The rows come from 4 hidden closed curves, with some noise, and rows from the same curve form a group. Each curve winds through 8 dimensions. The rows are also pushed far along 5 directions, which tell nothing about the answers.
Known rows, each followed by its group:
[ -5  -6 -10  -7   3  17 -12   0   5  -2  -7  27 -19  10   7  -3 -13   3
  -5  23 -13  14]
duto
[  1 -16   2  -4   2  14   1  -4   4  -7 -12   8 -12   6  11  -8  -7   6
  -9   8  -7   1]
detag
[ -1 -16   3  -7   3   1   2   2  -4  -6  -7  -2  -4 -11   0   1   6   5
 -12   3   2   3]
detag
[ 19 -11  12  17  12  -7   8 -10   4   3 -17  -4   6  -7 -12 -17  16   2
  -6 -15  -2  -2]
Logor
[-10 -18  -9  -9   9   0  -4  -4  -1  -8  -3  11  -8  10   0 -13   4  25
 -19   4  -6 -12]
duto
[-5  7  5 -3 -3  8  2  7 13  2 -1  1 -4 13 10 -5 -3  5  8 -1 -6 -3]
detag
[ 2 -2  3  7  9  7 -7 -2 -4  1  1  8  6 23  3  1  9  4  5  5 16 -3]
duto
[ -5  13  10   0 -17   7   9  17   6   1  -5  -4  -8 -10   3  -1  -4  -8
   3   4  -3   7]
Logor
[  6  10   5   4  -4  -7   6   7  -6  -1   4  -1  11   4  -3  14  -3 -12
   2  -2   5   0]
Logor
[ -4   6  -9   1   4  -2  -5  -8  -3   2  12   4   3  21  -5   5  13  10
  -1   5  18 -10]
lizof
[ -9   0 -12  -4  -5   1  -7  -5  -8  -2  11   3  -3   8   4  11   0   8
  -3   7   9  -6]
lizof
[-3  4 -2  6  5  7 -8  4  0  5 -4  9  3 25  4  5 -3  2  5  2  2 -6]
lizof
[-8  1  1 -8 -7  2  5  4  1 -7  6 -1 -4 -2  8  8  7  6  1 -5 -2 -3]
Logor
[ -3  -9   0   6   7 -13  -2  -5  -4   2  10 -15  15   5   1   8  17  10
   6 -18  12 -14]
duto
[-13  -3 -14   0  -9  -4  -7  -1 -15   4  16 -12   0 -13  -2  20  -6  -9
   1   9  16   1]
Logor
[ -3   7   0  -7  -8   4   8   9   9   1 -11   2 -13 -10  -1  -3 -12  -5
  -7   5 -17   5]
lizof
[ -2 -13  -7   4   0  -4  -2  -9   0   8   1 -17  -2 -16  -1   0 -11  -7
   0   0   0   2]
detag
[  0   7   0 -11   2  -3  -2   0  -5  -7   3   3   5   9   0  -7   8  14
  -5  -3   6 -10]
duto
[ 10  11  -3  17   2  -4 -15 -10 -12  10  10  -1  17  11  -2  14   8  -7
  16  -4  19  -3]
lizof
[  2 -18   8  -2   5   2   5   2   1  -4 -13  -4  -5 -13   0  -4   6   3
 -10  -1  -3   5]
detag
[  7 -10   5   8   5   2   2  -2   0  -2 -10  12   0   3   1  -4   0  -2
  -3   0  -6   7]
duto
[ 5  5  3  7 -4 -1  8 -2 10  5 -2 -6 -3  2 -7  3  1 -4 -1 -2 -3 -4]
Logor
[ -9   0   5 -15  -5   4   5   9   1  -9   5  -3  -4   5   8  -2   1   9
  -4   6   5  -4]
duto
[  0  -7  -6  10  -2 -13   1  -7  -3  11   2 -24   6 -20  -2   8   0  -8
   4 -12   6   1]
detag
[  4  -9  -9   9  -1   1 -16  -9 -13  10   2  -7   0 -19  -4  12  -7 -15
   4  10   9  10]
lizof
[-10 -17  -8  -1   0   1   0  -7   2  -4  -2   0 -12  -5  -3 -13   7  18
 -15   2  -2  -7]
Logor
[ -7 -12  -5  -2   4  -9   1   0  -4   2   3 -16   3 -16  -4   4  -6  -5
  -2  -5   0  -2]
lizof
[  1   0   7  -2   0   8   7   5   6 -10  -7  21  -5  23   8  -9   2  14
  -9   5  -6  -2]
duto
[ 11 -13   2  12  18  -3  -7 -10  -7   3  -2  -1  16  10  -1 -10  -5  -5
   6  -5   9  -1]
duto
[ -6   7  -6 -13  -6  -1   3   6   6   3  -4  -8 -11 -23  -5   3 -10  -9
  -2   5 -12  10]
lizof
[  4 -16 -15  -5   8  -2  -7 -22  -6  -8   0  12  -7   0   0 -16  -3  17
 -17   5  -4  -2]
duto
[ 10   6   1  14   7  -2  -8  -5 -13   6  -4   3  17  24   1  -2  -2   1
   4  -2  18  -8]
Logor
[  7 -19  -6   5   6  -8   1 -10  -4   4  -9  -3  -1 -24  -9  -9 -10  -8
 -10   5  -4  15]
detag
[  9 -22  -1  12  19   7  -8  -9   0   4 -17  10  -1   7  -3 -14 -10  -3
  -6   6  -6   5]
Logor
[ 9 -1  3  5 -4 -5  7 -9 -5 -5  5 -4  7  3  3  0  5  2 -1 -9  7 -6]
detag
[  7  -6   5   6   0   2   2   1   2   6  -6  -4   0 -19   1  -2 -16 -23
   9   5  -5  22]
detag
[  2   4  12  12  -4   9   6  15   2   3 -14   6   1   8   3   0 -13 -15
   5   3  -7   8]
Logor
[ 18  -1   1   6  11   7  -7 -13  -2  -2 -13  17   1  10   5  -9  -6  -2
   1  -1  -7   6]
detag
[  1  10   8  -1 -19   5  11   9  11  -4  -3   3 -10 -12   6 -11 -11  -1
   1  -4 -23   3]
lizof
[ -4   8  -3 -10  -9   8  -3  15  -1   1  -2   8  -7   4   6  14 -24 -14
  -1  23  -3  12]
duto
[-13   4   1  -1  -9   3   3  11  11   6   3 -11  -7  -6   0   0   0   1
   5  -3  -7  -5]
lizof
[-3 -4  4 -2  4  2  3  2  7 -4  0  3 -4  6 -2  1 15  9 -3 -1 -1 -5]
Logor
[ -2 -22  -2  -2   6 -11 -11 -10  -4   2   3 -16  -1 -37 -11  -8  23  14
  -5 -12  -1  -5]
lizof
[ -8 -16 -15  -8  -7  -2  -7 -11  -3  -5   3   4 -17 -22  -4  -9   3  18
 -19   5 -11  -4]
lizof
[ 1  2  1 -7 12 -4 -8 -4 -1 -3  6  8  6 12 -3 -9 21 18 -1 -4  7 -8]
lizof
[-11  -1  -2  -4 -10   4   6   8   7  -1   1   1 -12  -2   0   5  -3   2
  -7  11  -4   2]
duto
[ -5  -6  -2 -13   1  -1  14  -1   9  -8  -7   1 -11  -5  -2 -11  -2   9
 -15  -1 -11  -1]
lizof
[ 0  1 -2  6 -1 -7  2 -9  3  3 12 -9  6  4 -5 -4  8  6  3 -6  9 -9]
detag
[  9   4  17  29   5  -7   8  14   4  17 -16 -13  16   2 -10   8   5 -19
  12 -16   2  -1]
detag
[  3  -2   4   7  -2  -1   8  -6   9   4  -6  -9  -4  -2  -4 -18   4   8
  -5  -7  -2  -9]
Logor
[10 13 12 13 -4  8  8  3  4 -2  2  9  7 31  1  0  1 -4  6  2  8 -8]
detag
[ -4  -5 -11   1   1  -4 -13   2 -12  11   0 -15   1 -26  -4  22 -10 -19
   5   2   3   9]
duto
[ 11   0   8  21   3  -1 -14   4 -10   8   1   1  17   4  -2   5   1 -13
  15  -3   7   1]
lizof
[ -8  10  -6 -10 -16   9  -2   9  -7  -4  11   4  -6  -7  15  25 -20 -20
  11  12  -2  16]
Logor
[  4  -3   2   3   1  11   0  -2   6  -2   0  11  -3   3   8 -12 -17 -10
  10   8 -10  15]
duto
[  4 -13  10   8   9   5   5  -2  11  -1 -12   5  -1   5   7 -18   1   4
   4  -9 -13   4]
detag
[  4   0  -7   3  -1  -3  -2  -8   0   1   8   9   2   8  -1   0 -14  -5
   0  11   0   6]
duto
[  4  12  12   3 -14   3  13   7  13   2 -14  -9  -6  -8   7 -13  -4   2
   2 -13 -15  -4]
Logor
[  2  -4   7   2   3  16   2  -1  11  -8  -9  16  -9  18   9 -13   1  10
  -1   0 -14  -4]
detag
[ -2   3  -5  -2   5  -7  -7  -5  -6   3  10  -5   8  13  -8  -1  10  12
  -6   3  19 -16]
Logor

New rows. What belongs after each?
[ -4 -16   3   7   5 -13   2   3  -4   2   3 -18   9 -15  -9  -1   8   1
  -3 -11   3  -9]
lizof
[ 15  -6   1  13   3  -2  -5 -13 -10   5   0  -4  10  -6   0   0  -8 -15
   8  -1   8   8]
lizof
[  0  24   2  -5 -20   1   7   5  -2  -3  14  -9   4   3  10  16 -14 -12
   9  -1   3  -6]
detag
[ 4 -5  0  4 14 -5 -9 -3 -4  6  0 -3 10  2 -5 -1  7 -1  5 -2  9  1]
detag
[ -7 -15  -3   6  13  -6  -5  -7   7   3   1  -4   1   1 -10 -18  18  21
  -4 -13  -5 -16]
lizof
[ -3  10 -10   4   0  -5  -8  -2  -4   7   6   2   6   9   2  11  -1   0
   8  -2   3  -1]
detag
[ -8   8   1   3 -14   4   8  10   7   6   1  -5  -5   7   3   6 -13  -7
   1   8   0  -1]
detag
[ -8  -9  -4  -7  -5  -8   4   5   2  -2   4  -8  -6 -32  -4   3  -5  -6
  -2  -6 -16   9]
duto
[  4   5  14  12   7   1   2   7   1   2  -3   0  13  13   1  -5   9  -4
  14 -13   5  -3]
duto
[-4 10  4 -3 -4 10  1  6  4 -2 -8  3 -4 17  9 -7 -1  9  0 -2 -2 -9]
duto
[ -2 -19  -2   1  14   2  -6  -6   6   2  -7  -3  -6 -15  -6 -13   6   5
  -3  -6 -13  -1]
detag
[ -9 -10  -1  -6  -3  -1   8  -3  11  -2   0 -10  -8   2   1 -16   3  20
 -12  -3  -4 -16]
detag
[  5  -1 -13  -4   0   8  -9 -12  -1   0   0   8  -8  -6   7   2 -23 -11
   4  12 -11  14]
Logor
[ -3  -7   1 -13   0   2   0  -4  -4 -14   0  10  -5   7   7 -21  15  29
 -13   0   5  -8]
Logor
[ -2  17  -4 -14 -14   1   3  -2  -3 -10  15   1  -2  15   7   6  -6   9
  -4   5   6 -14]
detag
[  5  -5   8   0  -5  16   6  -1   9  -4 -11   5 -12   6  11  -9  -7   0
  -3   7  -7   3]
detag
[  8  -6 -10   2   7  -1  -5 -13  -5  -2  -1  10  -1   9  -4   9  -2  -1
  -8   6   2   0]
Logor
[ 1  6 -2  4  4 -5 -2 -5 -5 -2 11  4 12 14  0 -3  4  4  7 -8  7 -7]
duto
[ 1 25  6  3 -9  0  3 15  8  7  2  4  4 15 -1 11 -1 -6  8  2 -1 -1]
duto
[  8 -10  -3   1  -1  -7   4 -14   3  -1  -2  -3  -4 -18  -1  -9  -1   3
  -6  -7 -10   4]
duto
[  0   5   1 -12  -8  -2   2   0  -1  -7   3  -7  -4 -15   4   7   3   1
  -1  -7  -5   0]
detag
[ 19  -2  20  34   3  -5   3   3   1  11 -16  -9  20  -1  -1  -8  -1 -14
  16 -26  -9  -4]
lizof
[  3  12   8   3  -5 -10   5   5  -4   5   0 -20  11  -6  -5   7  13   0
   3 -15  13 -11]
duto
[  1  13   5   4  -8  -1   9   4   7   0  -2   3   0  16  -4 -15  -1   9
  -5  -1  -1 -12]
Logor
[ 4  3 10 17  4  6 -2  3  1  7 -4  0  7 16  3  4  9 -6 14 -4 11 -1]
duto
[-12  16  -6 -13  -8 -12   2  10  -4  -4  20   3   7  10  -5   8   3   9
  -2   5   9  -7]
detag
[  8  -9  -4   8   5  -6  -3  -8   1   5  -4   2   2 -11  -3   4  -4  -7
   1  -3 -10  10]
duto
[ -3  10   9  -2 -11  -4   6  14  -5  -6   9  -1   7   3   0   9   4  -1
   1  -1   7  -4]
lizof
[-1  8 -1 -2 -8 -1  7  1  6 -3  9  9  0 18  3 -2 -7  5 -2  7 -2 -3]
duto
[  2 -12 -12  -5  12   4 -17 -13  -1   2  -2  14  -7  -2  -1  -4   1   7
  -3  11  -4  10]
duto
[ 12  -3   8  22  -1  -6   9  -2   8  11  -4  -7   8 -10  -4  -1 -11 -21
  11  -9 -10  11]
duto
[ -2   3  -8   1   4 -10  -8 -10  -4   5  11 -11   5  -6 -10  -2  15   9
   1  -7  12 -10]
duto
[ -7   2   4  -7  -2   1   5   9   7  -3   4  -4  -2   8  -4  -7  -3   6
  -6   4  -2 -12]
detag
[ -4   3   8 -11  -8  12   9  13   6 -11  -2  11 -11   2   6  -2  -6   0
  -4   8 -12   5]
detag
[-11  -5  -6 -17  -3 -16   2   6  -1  -2  11 -16   1 -19  -5   6   1   9
 -10  -4  -4  -7]
duto
[  3  13   3  11   0  -1   2   4   6   4   6   6   7  11  -2   4  -3 -11
  14  -5  -5   2]
Logor
[ -1 -14   7  -3   4   4   8   3   7  -8  -6   4  -7  -7  -4 -13   6   6
  -9  -1 -11  -1]
detag
[  8   3  -1  19  -9  -1  -5  -1  -2  11  -3  -5   2 -15  -6   1 -12 -16
   7  -2  -9   5]
lizof
[ -5 -14 -15  -5   2   3 -12 -11 -11  -1   3   0  -8  -7  -3  11   0   3
 -10  11   7   0]
detag
[  3   2  10   6   3   6   5   9   3   0 -10   9   0   3  -2  -9  -1  -7
   2   0  -7   5]
duto
[ -5 -11   6  -3  -2  -2   8   0   2  -6   0 -12  -1   3   4   0  19  18
  -9 -10   8 -17]
detag
[  6   1  -1  11   4  -5  -2   0  -1  12  -4  -7   8   0  -4   0 -15 -14
   5   1   1   3]
detag
[ 12   7   7  10  -6  -2   7  -1   7   7  -5  -6   2 -15  -1   0  -6 -16
  10  -7  -9  13]
duto
[ 2  5 -7  9  3 -3 -7 -6 -1  7  1  4  5  7 -2  4  3  1  6 -4  0 -1]
detag
[  5  12  -2   3  -8  12   2  -2   9   6 -10   3 -10  -2  10   1 -18 -14
  10   2 -14  12]
lizof
[  5 -16  -1   0   7  -2  -9  -9  -3  -1 -10   2  -6 -18  -8 -11  14  12
 -12   0  -3   1]
lizof
[ 11   0   3   7   4   6  -1  -1  13   6 -18  16  -9  -2  -1 -10 -10  -6
   0   5 -23  15]
duto
[  9  -7   6   9   0  -8   9  -1   0   2 -12 -11   0 -22 -12  -2   0  -9
  -8 -10  -8   1]
detag
[ 1  2 -3 -3  0  9 -6 -6 -4 -8  5 12 -2 16  8  5  1  5  1  4  3 -3]
detag
[ 5  4  6  9 10  9 -8  3 -6  2 -7  9  8 14  3 -4 -4 -9 12  0  5  4]
duto
[-17  -5   1 -22 -10 -11  12  14   3  -5   4 -21  -6 -27   2   3   2   9
 -10  -5  -6  -4]
detag
[  4   2   0  -2  -9   8  -7   6  -4   4  -9   0  -9 -25   3   8 -13 -17
   1  10  -9  18]
lizof
[ -2  -2  -2   6   0  -3  -1   2   3   8  -7  -8   2  -4   4   3  -4  -2
   6 -10  -9   0]
detag
[ -7   3   0 -10  -9  11   7   2   9  -5  -1   1 -12  10  15   0  -5   7
  -1   5  -3   0]
lizof
[  7  16   2   9  -9  10   4   5  13  10  -9   2  -8   1   1   9 -22 -23
   9   7 -16  10]
Logor
[  4 -12  -3  -6   5  -2  -6  -6 -13  -3   7  -8   3 -17  -7   6  -8 -13
  -5  11  11   7]
detag
[ -6 -10  -2  -1  -7  -7   6   4  -2   4   0 -15   0 -23   4   6 -15 -13
   2   1  -3  13]
detag
[  2  15   3   8 -11  -6   3   3 -10   3  11  -8  13   7  -1   7  -1  -7
   7  -2  19  -5]
Logor
[  9  -1  -5  16   7 -10  -4 -13  -9   2   2   8  10  13 -14  -4  15  11
  -8  -6  10 -12]
lizof
[-14   1  -8 -10 -12   9  -3   8   4   1  12   1 -10  -7  12  12 -26 -15
  10  18  -9  16]
duto
[ 18  15   9  20  -6   1   5  -3  -7   2   1   0  18  19   8  13 -12 -21
  16  -6  10   2]
detag
[ -6   4 -11 -14  -7   4  -2  -3  -7  -9   5  10  -8   7   6  -1 -11   9
 -10  11   0  -3]
duto
[  7  16   9  10  -6   8  -1   5 -10   0   0   9  11  20  12   3 -10 -12
  14   3  12   6]
Logor
